The rows of a group lie close to one hidden flat surface of 11 dimensions, which may be shifted away from zero. Surfaces can cross.
(in the rows, 128 means zero)
Some rows, each with its group after it:
[134 132 156 133 128 155 147 134 162 111 122 137 139 142  94 116 107]
J_127
[117 136 160 142 111 134  94 137  95 128 135 138 145 142 123 132 118]
J_772
[138 143 149  83 106 103 111 145 138 126 103 129 115 136 139 104  90]
J_140
[174 119 172 143  89 137  52 138 170 122 105 113 102 149  66 145  96]
J_127
[138 123 131 163 120 100 103 132 103 132 127 128 118 109 126 112 137]
J_127
[ 98 146 111 165 131 113 152 107 133 144 168 114 134 120 114 156 134]
J_822
[161 110 128 111 139 100 107 146 140 128 114 134 131 128 116 114 116]
J_772
[132 150 147 139 125 128 126 135 108 107 123 123 144 127 145  99 125]
J_448
[131 163 121 148 169 134 161 135 159 112 147 121 155 124 132 109 117]
J_772
[107 132 115 151 131 141 116 146  94 126 121 116 168 126 142 121 143]
J_822
[100 117 153  62 120 115 112 136 130 134 118  99  91 155 100 108  92]
J_772
[103 110 186 101 109 105  81 106 126  92 135 121 108 126 136 109 103]
J_140
[114 145 129 115 103 110 105 128 142 124 128 115 111 148 144 152  87]
J_127
[129 159 124 125 162 120 131 127 171 132 138 138 134 122 130 158 158]
J_248
[122 105 139 110 125 112 146 121 167 107 116 146  94 127 113 119 100]
J_248
[116 110 136 160 157  95 101 113 124 125 177 144 105  98 118 103 106]
J_448
[115 136 153 154 126  90 150 133 111 104 112 184 171 103 156 122 162]
J_248
[130 122 103 115 146  72 141 118 102 113 101  59 114 125 138 108 162]
J_822
[113 154 156 181 113 123 101  96  92 107 148 124 110 119 160 145 140]
J_140
[153  98  86 141  97  91 120 136  61 138 116 119 148 117 155 109 111]
J_248
[112 108 129  89 111 117 151  84 162 100 119 156  89 126 168 175 131]
J_140
[124 106 170 113 120 133  98 132 113 103  92 131 149 145 109 140 159]
J_140
[161 152 121 141 103  88 107 125 144 112 129  92 156 132 147 143 105]
J_822
[107 149 145 122 134 130 157 124 139 111 128 101 133 146 115 117 117]
J_822
[133  84 123 141 108 176 156 119 102 102 106 128 153 128 129 100 136]
J_248
[128 121 115 127 110 128 121 126 161 117 135 122 125 108 150 106  89]
J_127
[104 112 136 113 154  98  85 144 130 107 115 137 107 119 129 110 112]
J_822
[134 156  99 164 158  84 110 151 109 143 130 126 126 120 127 130 143]
J_140
[183 130 145 132 105 138 105 118 160 119  94 109  91 124 119 131 141]
J_127
[121 155 129 154 101 120  99 143 122 134 133 117 130 119 138 115 100]
J_127
[163 115 131 132  95 113 106 131 133 152 113 115  73 116 104 108 118]
J_448
[ 99 119 144 120 114 148  85 176 104 154 108 168 142 141 103 125 118]
J_822
[144 151 167 151  69 119  77 136 119 145 139 120 133 107 136 104 108]
J_772
[138 130 119  82 146 130 150 101  99 122 126  73 116 150 147 128 153]
J_772
[171 159 172 139 120 155 171  93 132 102 121 121 119 135 140 121 154]
J_448
[ 96  95 109 158 116 179 134 133 126 134 110 171 167 117 122 180 194]
J_248
[134 134 123 159 123 157 104 124  78 124 142  73 138 122 143  96 129]
J_127
[ 63 145 119 148 148 117 148 140  87 139 162 134 139 128 133 119 111]
J_127
[ 99 156 154 175 114 138 149  89 115 102 160 109 109 111 156 109 125]
J_448
[118 148 159 124 109 178 154 144 137 142 161 123 203 141 100 101  92]
J_772
[114 117 153 132 121 133 122 128  91 126 118 154 121 134 125 127 143]
J_140
[109 155 149 138 107 127 143 115 103 128 142 152 104 123 160 125 114]
J_140
[128 142 142 138 140 132 122 143 111 127 132 149 176 147 124 158 147]
J_448
[134 106 120  96 138 126 135 170 118 172  97 142 118 134  79  96 142]
J_822
[127 138 102 135 129 134 169 113 147 127 121 134 124 114 151 136 146]
J_127
[ 91 119  72 178 134 178  89 159 108 142 113 136 150 133 120 179 161]
J_772
[120 164 130 153 125  92 126 114 182 114 158 128  99 102 144 124  87]
J_127
[117 113 145 125 126 145 129 129 116 121 128 165 142 133 128 142 131]
J_448
[106 114 162 139 170 124 161 106 112 112 155 146 160 157  82 169 154]
J_448
[134 129 168 111 112 150 163 109 133 101 119 112 133 148 119 120 124]
J_822
[127 125 143 114  88  69 103 105 116 173 174 125 128 107 132 141 112]
J_772
[103 120 133 147 112 127 103 122 101  96 129  91 179 154 129 150 111]
J_822
[102  91 156 114 107 112 122 115  75 115 129 163 118 143 133 135 104]
J_248
[164 136 106 135 135 100 105 138 151 134 121  99 120 140 109 148 121]
J_127
[194 134 133  99 129 118 144 140 140 120  72 142  96 142 126 114 138]
J_140
[120 104 171 102 132 137 146 104 108 114 154 121 141 133 112  97 115]
J_772
[165 117 105 139 140 116 134 125 113 130 117 140  92 124 134 134 141]
J_140
[105  92 123 129 102 139  96 140 132 139 121 139 102  90 130  84 113]
J_127
[111 127 163 135 148 121 155  93 173 103 169 164 107 130 103 150 107]
J_140
[165 173 124 142 126 115 125 143 144 173 124 148  84  91 145  95 152]
J_822
[ 74 131 103 137 133 163 154 117 143 113 135 155 151 124 158 175 152]
J_822
[122 119 153 105 116  87 130 124 120  97  98  94 107 148 116 114 110]
J_448
[135 111 132 125 110 134 118  97 154 132 147 126 121 100 141 135 137]
J_140
[149 160 188 103  95 150 146 127 159 108 100 154 131 175 117 170 114]
J_448
[121 112 110 133 116 151  86 160 122 157 121 102 141 125 103 115 126]
J_772
[ 98 164 132 113 123 124 102 198 117 156  96 164 144 134 125 111 108]
J_822
[118 167 113 153 133  49  92 158 148 154 130 166 149 104 141 166 138]
J_248
[ 70  69 105 175 134 142 174 134  88 121 110 171 133  88 114  89 162]
J_248
[169 139 108 141 119 151 128 139 166 124 131  76 130 131 112  92  78]
J_248
[116  59 114  92 124 120 100 112 117 145 136 128 118 132 103 161 139]
J_772
[117 137 134  99 147 107 153 132 124 126 115 131  95 133 128 108 127]
J_127
[120 141  98 145 156 127 184 119 158 128 146  94 146 129 105 127 131]
J_448
[125  89 127 142 163 154 109 121 139 126 158 131 154 131  90 147 144]
J_248
[123 144 155 149 116  91 102 100 115 110 140 154 110 122 161 168 141]
J_448
[ 83  69 160 125 109 159 113 120  46 121 121 166 121 144 115 137 139]
J_248
[ 95 135 154 136 131 125 122 135 150 126 109 166 106 114 116 138 152]
J_248
[125  93 160 125 136 107 101 113 150 108 134 166 121 123 105 150 133]
J_248
[125 139 131 131 129 125 121 128 117 114 109 110 150 123 146 126 163]
J_140
[100 113 136  97 168 122 145 131 113 126 152 118 132 141 100 100 110]
J_772
[127 119 122 134 100 162  91 149 154 153 117 149 127 129 107 158 129]
J_822
[139 115 130 115 145 104 152 114 168 144 155 158 101 102 110 115 116]
J_140
[127 115 143 133 145 119 126 120  93 113 140 183 123  97 169  95 140]
J_448
[ 99  70  75 134 104 168 128 114 140 124 122 130 117 101 150 134 125]
J_448
[169 121 169 159 104 153  99 122 166  95 128 154 148 122 123 127 105]
J_772

New rows, each followed by its group:
[ 94 131 128 133 116 134  99 130 134 133 141 122 114 148 106 157  97]
J_127
[129 132 108 117 139 186 122 162 124 160  98 114 141 137 105 123 171]
J_248
[128  91 116 142 151 123 149 104 117 110 152 126 152 114 133 126 148]
J_822
[101 106 126 105 143 114 133 136 124 126 115 135 117 133 112 125 134]
J_822
[128 144 142 160 131 159  89 129 112 117 120 108 108 103 142  85 158]
J_822
[ 97 133  94 135 200 125 148 136 168 152 146 143 120 102 101 136 180]
J_248
[111 124 140 126 108 139 117 135 129 131 117 163 128 148 114 169 125]
J_140
[147 141 123 119 125 134 133 128 140 127 130 120 133 138 136 132 116]
J_248
[ 81 133  92 135 137 162 135 152 136 140 105  96 139 139 110 145 155]
J_822
[106 149 131 178 118 141 127  94  84 120 154 109 120 120 158 141 154]
J_127
[ 82 119 127 114 134 122 158 122 126 137 124 137 106 133 105 144 141]
J_822
[166 137 133 146 109 124  79 120 126 128 128 124 150 122 150 165 159]
J_248
[125  83 104  75 146  97 149 128 125  78  86 129 166 143 161 139 130]
J_822
[153 116  88 115 166 123 135 157 121 143 116 120 171 140 114 131 145]
J_772
[108 120 110 119 102 119  82 138 119 142 127 110 109 139 133 153 100]
J_127
[120 118 170 133 100 112  78  94 144  92 128 126 109 127 138 165 138]
J_140
[123  88 125 103 112 131  99 135 146 141 107 132  76 115 109 109 123]
J_127
[ 73 157 126 143 115 149 145 102 133 101 119  94 122 145 154 164 151]
J_822
[130 125 126 106 122 110 154 121  94 119  89 110 124 131 146 115 167]
J_822
[127 107 121 122 125 150 136 138 118 133 120 155 127 116 137 104 123]
J_448
[121  99  99 115 116 135 114 122 137 139 119 123 142 115 142 160 152]
J_140
[176 148 112  99 144  88 125 168 145 143  91 102 119 139 105  99 121]
J_127
[ 90 121 136  72 120  77 118 132 132 125 120 127 128 112 157 109 119]
J_140
[ 77 105 141 145 165 128 149 100  81  89 129 151 137 136 135 148 170]
J_140
[162  91 113 168 151 169 117 115 115  97 113 115 126 147 101 154 160]
J_140
[101 116 100  90 141 107 140 137 113 100  81 141 129 157 155 171 145]
J_140
[125 116 127 126 117 164 148 141 130 147 134 176 112 114 128 100 110]
J_448
[122 124 111 129 167 156 149 140 163 146 133 109 116 133  79 113 136]
J_127
[ 69  92 111 143 157 146 111 137 145 114 131 111 208 143  87 180 164]
J_140
[115 119 164  99 133 125 124 122 101  96 127 119 121 168 113 124  89]
J_127
[146 139 115 176 145 127 106 141 124 134 122 110 154 122 106 144 174]
J_140
[101 107 100 146 199 136 123 161  90 114 110 143 127 127 111  97 153]
J_772
[127 130  82 146 165 132 100 136 150 133 147  96 136 144 106 167 124]
J_772
[ 77 172 140 142 139  72 120 123 136 116 148 135 129 122 152 150 121]
J_140
[129 129  88 144 152  95 123 121  97 139 157 129  81 112 152 108  95]
J_140
[111  90 104 144 129  91 124  95 127 130 144 123  81 102 126 136 137]
J_448
[158 128 125 131 115 128 147 127 137 151 124 146 128 116 131 125 144]
J_822
[108  94 108 119 161  77 124 123  97 110 120 115 130 111 143  99 142]
J_448
[145 123 121 138 139 152  98 133 172 115 136 101 133 137  95 132 106]
J_772
[134 136 157 136 110  96  99 120 107 127 121 106  88 121 124 112 131]
J_822
[ 82 111 131  85 136 128  81 160  73 159 119 101  86 144  99  82 104]
J_127
[135 115 133 133 154  87 115 127 140 137 150  87 106 125  74 101 111]
J_822
[145 145 165 124 104 106 104 135 159 149 125 135 137 111 114 126 143]
J_140
[142 135 110 127 154 102 119 139 111 141 125  96 109 126 117 104 135]
J_127
[209  92 130 121 168 126  78 126 122 106 131  74 144 146  94 105 135]
J_772
[149 142 131 126 172 104 135 124 101 132 174 109 187 154 113 136 115]
J_772
[120 135 130 101 153 102 116 121 135 141 141 151 116 135 135 173 151]
J_248
[178 134 106 145 136 128 113 125 174 138 139 140 130 110 132 153 136]
J_448
[106 112 122 144 140 130 132 116 120 117 151 119 153 126 122 135 131]
J_822
[140 134 104 143 118 137 156 112 152 138 128 130 110 109 143 136 136]
J_448
[105 132 132 131 160  86 173 134  99 137 152 149 152 121 117  97 120]
J_822
[ 66 126 102 136 146 119 130 106 150  91 145 122 145 144 148 200 129]
J_140
[156 134 123 125 123 138 126 132 158 134 129 168 129 115 148 141 127]
J_448
[151 150 158 150 123  99 100 141 126 117 125 129 142 117 132 102 121]
J_248
[125 153 165 126 135 105 146 103 143  77 139 113 127 129 157 110 107]
J_822
[120 115 147 118 162 112 170 105 154  97 150 114 109 127 106  90  97]
J_448
[ 97 132 119 126 123 141 128 136 119 130 135 122 131 134 133 123 105]
J_127
[ 91 170 137 123 138 121 136 145 112 154 171  95 157 144 110 112  94]
J_772
[ 94 120 105 117 117 113  86 161 135 161 105 151 113 127 117 165 135]
J_822
[184 116 132 111 100 112 118 147  99 157  95 176 130 108 158 107 156]
J_822
[186 109 153 121 136 137 152 106 131 118 132 165 120  98 150  77 146]
J_822
[144 120 134 124 132 119 117 133 129 112 115 135 134 119 148 106 130]
J_822
[130 134 119 149  91 180 147 119 189 131 117 142 113 107 130 144 135]
J_127
[165 125 119 129 114 154 143 121  90 129 114 151  73 140 148 127 108]
J_140
[134 152 112 155 115 100 107 154 104 152 132 100 166 129 121 130 124]
J_822
[110 176  91 110 107 104 145 139 142 157 130 140 108 122 183 139  86]
J_140
[130  90 117 106 130 109 139 131  98 111 105 125 174 142 133 128 135]
J_822
[133 113 136 112  97  97  92 143 172 180 133 166 122 105  92 151 122]
J_140
[121  89 116 118 162 130 141  87 104 109 142 100  90 129 130 125 154]
J_127
[106 129 144 149 146 156 146  90 119 111 156 128 101 115 138 127 158]
J_248
[159 126 113 112 147 130 132 143 171 119 125 169 152 106 158 112 122]
J_822
[159  97 127 124 141 125  98 146 112 134 120 134 115 107 119  58 120]
J_448
[145  96 138  86 108 111 141 119 132 126 103 177 126 133 138 147 127]
J_822
[120 169 128 133 121 135  98 149 164 128 111 136 116 116 154 130 124]
J_822
[125 123 127  97 122 120 177 125 136 124 116 136 154 149 125 144 122]
J_822
[ 45 134 136  66 162  84 168 149 142 120 119 149 185 128 131 118 138]
J_140
[ 99 142 149 124 134  87 109 144 115 128 124 141 104 124 128 112 115]
J_822
[171 150 133 149  93 154 134 132 119 149 121 111 145 118 133 117 148]
J_822
[177  95  88 114 128 141 123 136 158 139 102  94 146 122 117 130 154]
J_822
[156  97 123 110 125 152 142 140 127 146 116 102 153 106 116  57 143]
J_772
[122 131 162 100 112 122 124 142 123 125  92 145 142 135 130 126 150]
J_140
[ 88 158 125 158 134  98 111 173 125 164 130 156 165 128 100 161 148]
J_140
[169 123 120 100 143 134 152 145 159 135 113 135 121 139 106 103 111]
J_140
[108 110  98 106 148 113 161 126 146 137 118 135 117 126 121 141 148]
J_822
[150 133 127 125 118 128 111 131 128 119 108 116 113 135 137 131 122]
J_140
[121 126 114  81 128 100 170 130 133 164 150 140 172 137 126 150 119]
J_772
[ 94 140 123 180 121  79 106 116  73 127 161 134 114  91 167 109 121]
J_127
[113 111  98 141 173 156 172 127 145 134 149 136 160 127 102 132 139]
J_140
[128 124 119 120 117 119 159 112  97 130 102 123 112 118 153 127 178]
J_822
[125 111 128 105 143 105 169 120  98 129 116 167 122 114 148 109 158]
J_822
[ 76 125 105  89 125 136 158 121 128 144 117 123 105 132 145 140 141]
J_772
[149  71 142 103 147 101  70 153 116 136 123 175 108 115 100 101 108]
J_448
[138 152 124 102 144 156 122 132 118 111 106  69 122 166 131 126 131]
J_772
[ 79 128 132 142 101 143 113 129 125 116 141 167 136 122 157 155  98]
J_448
[108 106  96 149 145 180 145 152 138 121 107 172 162 130 121 147 149]
J_772
[ 83 127 118 124  92 171 126 132 108 100  90 135 178 157 170 187 151]
J_822
[147 138 140 123 152  95 146 107 139 107 134 138  94 121 137 115 120]
J_140
[116 137  80 115 121  93 121 140 175 135 122 147 123 110 165 153 103]
J_448
[158 151 129 142 139  87 122 132 119 114  85 132 118 127 140 147 181]
J_140
[158 153 133 119 125 135 155 118 118 122 133 113 164 140 157 133 139]
J_772
[109 147 151  71 121 129 186 152 131 161 142 120 178 134 110  65  92]
J_772
[130 110 137 126 114 138 106 127 125 137 130 127 138 119 121 120 140]
J_140
[107 117  91  97 140 108 119 113 134 104 126  81 137 117 172 119 125]
J_140
[ 98 135 153 146 141 100 136 108 155 111 168 149  99  94 132  96 103]
J_772
[173 128 134 114 135  64  93 146 132 152 102 143 122 145  96 173 155]
J_448
[ 80 105 156 130 147 130 120 107  89 112 117  99  66 119 106  96 169]
J_822
[102 112 117 121 132 131 109 130  93 113 121 108 142 134 152 121 131]
J_140
[118 127 133 137 120 144 111 115 119 114 147  97 125 149 125 139 108]
J_127
[ 97 131 143 160 141 145 103 117 130 119 174  98 124 144  89 128  90]
J_127
[141 111 143 137 107 153 153  77 112 130 156 150  94  94 164 110 153]
J_140
[143 112 160 137 109 111  77 144 149 118 117 162 118 115 111 117  98]
J_772
[148 129 137  74 132 116 144 113 109 119 134 152 154 163 162 173 119]
J_248
[114 160 110 124 106 124 131 157 125 167 124 124 153 120 140 128 125]
J_772
[105 110 122 172 115 133 135 110 112 112 150 148 161 125 134 160 122]
J_127
